The rows come from 4 hidden closed curves, with some noise, and rows from the same curve form a group. Each curve winds through 8 dimensions. The rows are also pushed far along 5 directions, which tell nothing about the answers.
In the rows, zero is written as 128.
Some rows, each with its group after it:
[113  96 130  96 156 127  96 135 113 128 111 102 140 125 126 116  93 132] | j_78
[139 150 127 166  73 115 160 159 168 118 117 168 112 128 125 174 194 142] | j_78
[150 167 115 174  83 116 186 175 139 122 135 150 107  85 124 169 117 119] | j_64
[ 46  69  90 184 179 157  97 140  82 110 139 119 168 147 172 150 148 154] | j_883
[108 129 145  89 189 127 117  59 121 165 106 107 152 134 103  90 101 104] | j_78
[117 108 130 135 200 103 107 106 180 109  73 120 122  82 137 124 141  91] | j_883
[116  98 126 136 110 157 137 133 118 165 119 122 137 172 157 133 202 184] | j_883
[139 114 111 129 136  90 159  92 172 187  63 130 120  80 119 126 209 130] | j_883
[122 119 177 167  97 136  75 150 162 159 108 124 103 118 124 104 118 127] | j_450
[106 107 109 115 110 136 138 114 119 164 111 119 119 112  78 125 179 173] | j_78
[ 80  91 134 109 162 138 107  95  83 133 114 111 153 145  91 120 127 146] | j_64
[119 121 106 102 155 126 120  97 109 132 107 119 144  95 100 123 166 142] | j_450
[ 78  97  85  88 177 124 106  57 120 184 100 103 137 104  95 106 164 145] | j_883
[ 99  94 136 114 217 107 139 109 154 124  84 111 140 112 112 152 158 110] | j_450
[143 179  71 120  84 122 151 101  67  92 150 163 115 136 134 185 160 122] | j_78
[181 156 130  91  39 120 145  93 132 176 154 127 103 138  97 118 181 138] | j_64
[118 117  68  63 177 146 134  49  67  85 178 109 136 149 110 126 123 107] | j_450
[134 133 150 122 100 177 108 166  82 120 151 125 133 197 169 142 132 165] | j_450
[100 137  86 107 150 128 156  61 112 138 102 139 130 138  98 171 222 136] | j_78
[130  88 151  88 168 116 100  79 161 186  99  84 132 125 120  94 154 118] | j_883
[127 145 105 141 202 109 140 132 148  60 131 149 135 124 173 161  85  72] | j_883
[185 127 194  71 107 114 108 101 159 180 115  97  88 129  96  55 131 143] | j_78
[102  99 158 177 126 133  93 148 126 128 144 127 155 166 151 125 166 162] | j_78
[119 135 106 113  90 125 145  96 109 196  95 149 144 147 126 136 188 160] | j_64
[126 135  79 107 132 147 128 108 125 116 145 127 129 132 138 161 148 104] | j_64
[ 70  99  76 135 121 169 117 132  92 145 135 127 170 161 141 168 166 155] | j_64
[201 170 189 115 118 102 166 142 154 100 147 131  95 134 122  94  78 105] | j_78
[151 129 175 138 149  82 131 141 209 149  90 129 127 108 121 122 115  83] | j_450
[ 62  86 114 166 224 133 118 133 171  83  86 128 134 118 137 169 162 109] | j_450
[168 167  90  87  42 166 144 104  72 122 196 135 107 175 134 150 161 144] | j_64
[ 91 115 128 137 157 166  99 132  80 132 144 127 161 196 170 153 170 166] | j_450
[140 128 140 130 221 100 142 139 168 116 120 132 143 112 149 121  85  79] | j_450
[ 94 114 143 180 118 160 132 186 124  93 108 153 145 167 159 147 143 175] | j_883
[102 102 129  98 152 151 110  93  68 132 146  97 141 151 102 110  96 140] | j_883
[ 98 102 169 158 163 147 117 146 165 113 135 115 113 142 113 120 125 130] | j_78
[164 141 144  91 120 133 136 101  97  91 183 109 114 153  95 126 117 116] | j_78
[112 137 146 181  67 137 133 181 160 144 150 144 121 149 123 140 115 139] | j_883
[150 149 134 114  58 128 175 119 133 186 133 126  96 117  73 133 153 141] | j_64
[203 146 169  80 109 112 184 133 160 122 141 109 108 129  94 117 103 100] | j_883
[117  87 187 126  94 158  91 136 147 167 125  91 101 147  90  86 187 194] | j_64
[194 172 110 118  74 117 161 140  96  93 181 146 105 116 150 107 100 135] | j_883
[162 142 161 120  89 123 133 150 121 118 164 126 139 159 127 125  82 112] | j_64
[109  92 122 122 206 110 111 130 169  81 105 111 153  82 117 119  86  81] | j_450
[160 156 135 148 136 106 147 147 154 117  98 131  97  63 139 132 106 105] | j_64
[149 164 102 129  93 133 157 108 117 108 121 160  78 124 127 152 184 145] | j_450
[179 132 155 131  71 112 169 139 180 186 105 134  96 126 133 115 186 152] | j_883
[178 189 162 161  99 140 191 172 168  80 159 170  73 153 146 139  80 101] | j_78
[149 140  92  69 113 133 162  92  90 148 131 111 125 106  93 131 130 130] | j_64
[143 110 168 101 122  82 118 113 149 190  92 108 128 108  90  93 138 140] | j_78
[162 126 184  90 137 118 106 113 108 156 124 100 125 143 125  70  84 131] | j_64
[150 149 124 130 106 120 171 139 100 156 113 140 131 128 150 136 156 167] | j_64
[163 152 101 133 154 105 169 140 137  76 133 157 126 107 160 135  99 101] | j_450
[117 118 150 171  98 154 117 193 127  82 198 126 132 179 145 140 106 148] | j_883
[169 170 101 107  94 132 141 142 101  96 157 148 128 129 163 110  86 134] | j_883
[121 130 129 146  90 110 128 148 156 152  93 146 102 119 114 161 151 129] | j_78
[104 119 142 170 155 105  88 132 186 154  65 140 128  89 136 132 138 104] | j_450
[124 129 121 133 135 119 145 133 148 108 133 130 151 117 102 148 130 105] | j_78
[128 132 131 165 143 125 140 183 140 115  96 132 133  90 149 138  94 132] | j_64
[118 148  88 139 100 141 170 158 109 105 148 158 162 151 134 186 122 121] | j_78
[107  95 185 173 112 162  84 182 155 106 109 123 112 148 144 101 136 170] | j_883
[160 168  97  87 132  98 137  55 111 150  94 144 118 100 128 127 167 110] | j_450
[113 152  72 152 130 133 173 159  97 111  93 154 145  95 160 183 132 135] | j_64
[111 165  67 121 117 114 165  68  96 155 109 165 145 114  98 192 216 122] | j_450
[142 152  83  69 119 121 166  68  64 130 142 121 121 120  92 153 110 103] | j_450

New rows. What belongs after each?
[165 177 149  84 117 135 161  83  73  99 160 127 105 164 113 112  93 123] | j_78
[ 92  91  93 104 177 152  91 108  77  60 167 105 164 154 143 131 104 117] | j_450
[127 146 102  97 155 127 107  76  62  66 155 128 133 142 131 151  84  77] | j_64
[ 94 101 100 130 140 139 123 148 131 157 107 131 153 134 140 143 153 152] | j_78
[165 133 178 118 120 107 121 109 127 167 110  97  94 105 115  92 146 151] | j_64
[123 133 113  84 137 112 129  68 111 138  78 134 119 104  84 122 158 121] | j_64
[134 121 162 136  64 169 115 159  64 132 157 120 119 171 124 117 176 216] | j_450
[149 133 141 138 138 107 143 152 198 132 155 123  86  92 117  95 106 116] | j_883
[ 91  92 132 117 183 134 109 120 103 135  97 101 150 112 107 129 157 156] | j_450
[142 157 106 117  61 156 151 136  42 131 128 140 129 151 147 146 155 186] | j_64
[159 123 218 120 139 101 119 147 175 132  96 104 109 113  92  92  70  97] | j_64
[105 108 102  84 211 112 147  79 127 147  94 121 145 104 100 118  98  90] | j_64
[133 110 164 139  77 144 107 199 139 134 128 120 114 144 134 109 102 167] | j_78
[153 130 150 122  91 101 159 117 111 198 106 104 116  88  88 104 172 178] | j_64
[116 107 158 126 163 140 117 116  97 109 175 102 151 171 119 106 119 143] | j_78
[137 133 110 115 159 106 157 101 128 129 111 132 147 130 144 163 131  81] | j_883
[102  88 151 162 158 130  69 152 140  87 126 103 152 106 140 114  76  99] | j_883
[110  97 152 119  85 121 101  89 148 181  80 109  95 125  85 106 205 171] | j_450
[100 109  99 109 179 100 149  99 159 145  77 122 135  75  92 146 109  79] | j_450
[ 87 121  59 112 116 145 146 132  83 130 115 140 160 140 127 183 159 155] | j_78
[ 93  96  92 138 166 128 116 113 139 131 138 108 126  91 117 132 135 112] | j_883
[158 185 143 146 125 118 188 148 189 130 103 170 116 119 140 130  78  80] | j_78
[145 149 100 124 123 146 194 147 107  93 125 157 124 156 158 161 141 142] | j_883
[103 117 115 115 187  99 135  89 139 134  86 127 137 116 112 129 184 140] | j_883
[132 152 173 149 112 160 134 133 128 126 149 138 106 183 139 110 103 138] | j_78
[138 100 157  89 116 171 121 108  58 110 172  90 139 205 129 131 121 136] | j_883
[153 124 151  99 137 126 151 141 114 126 143 108 128 144 122 124  86 120] | j_450
[ 88  95 174 143 136 147  89 146 101 109 126 112 147 167 117 122 104 144] | j_64
[ 98 116 146 151 212 144  89 147 176  99 100 127 144 135 178 110  81  96] | j_78
[138 140  81  77 107 114 169  74 109 156 111 128 115 112  87 148 144 111] | j_450
[129 112 138  80  89 137 105  66 146 168 112 112 103 149  81 111 208 149] | j_450
[107 110 103 121  84 156 133 110 106 126 160 128 129 166 108 128 189 173] | j_450
[124  94 166 193  99 133 138 180 176 141 105 127 124 123 138 148 140 116] | j_883
[ 68  94  67 147 135 157 105 107  84 126 156 115 141 131 136 154 172 150] | j_883
[161 144 165 164  84 147 107 173 102 108 165 114  95 125 159 108  92 153] | j_64
[179 156 152 102  68 113 140 109 161 165 139 128  92 137 111 119 143 113] | j_883
[ 82 104 129 139 142 144 116  84 106 164 122 118 119 133  89 113 172 162] | j_78
[126 121 111  80 171 124 108 106 127 118  95 110 128  99 121 115 101 106] | j_78
[121 105 139  88 185 134  87  89 129 150 103 101 141 123 131  79 114 128] | j_78
[119 143 147 171 115 112 147 167 170 121 101 150 101 104 116 149  86 104] | j_78
[147 151 203 139 102 151 115 151 150 110 142 122  97 161 129  90  56 118] | j_78
[129 136 138 152 112 146 161 161 103 108 178 139 138 166 133 131 119 159] | j_78
[136 119 168 134 137 132 127 167 125 114 138 106 127 115 108 118  81 125] | j_450
[ 96 143  35 164 128 121 191 130 109 116 125 172 147 103 144 195 160 120] | j_883
[157 147 100 116 109 152 136 151 145  74 162 148 121 155 172 136  91  95] | j_450
[113 100 121 117 169 113  88 104 115 101 116 102 155  90 118 120  97  92] | j_883
[204 140 166  82  92 100 156 104 181 188 115 110  87 118 109  89 145 114] | j_883
[137 133 161 177 103 117 131 160 150 108 120 146 127 141 153 141 139 131] | j_883
[152 140 163 119  98 148 102 139 112 127 212 113  92 178 141  78  90 155] | j_883
[166 164 138 122  65 124 165 125 116 133 151 149  96 162 125 123 193 189] | j_883
[158 150 132 133  64  92 182 166 202 201  86 158 139 115 119 127 178 157] | j_883
[ 88 122  96 132 188  97 152  84 128 143  78 134 145  65  86 128 132 117] | j_78
[154 147 105  75 119 123 142  83  82 133 130 124 129 104  90 121 165 142] | j_450
[147 116 179 158 149 109 130 187 232 128 142 117  91  98 123  81 108 131] | j_883
[126 140 127 173  50 165 145 177 131 135 174 154 144 186 144 161 165 162] | j_78
[164 150  88  75 155  84 175 102 140 123 131 124 146  81 103 122 107  94] | j_883
[141 110 117  70 162 105 167  55 121 167  90 102 152 117  92 145 161  94] | j_883
[173 141 216 143 105 107 134 167 183 145 107 121  94 128 119 110  95 117] | j_64
[108 102 134 177 184 103 123 150 191 155  73 125 133  75 150 118 160 135] | j_64
[129 110 114  94 164 135  87  61  66 113 145  97 128 144 152 112 149 127] | j_883
[184 162 170 110 114 116 131 145 125 109 121 133 109 126 147 102  57 104] | j_64
[133 163  97 144 133 107 210 129 141 114 120 171 145 122 125 170 167 125] | j_78
[166 139 140 102  28 120 153 100 150 230 108 130 103 149 110 118 236 177] | j_883
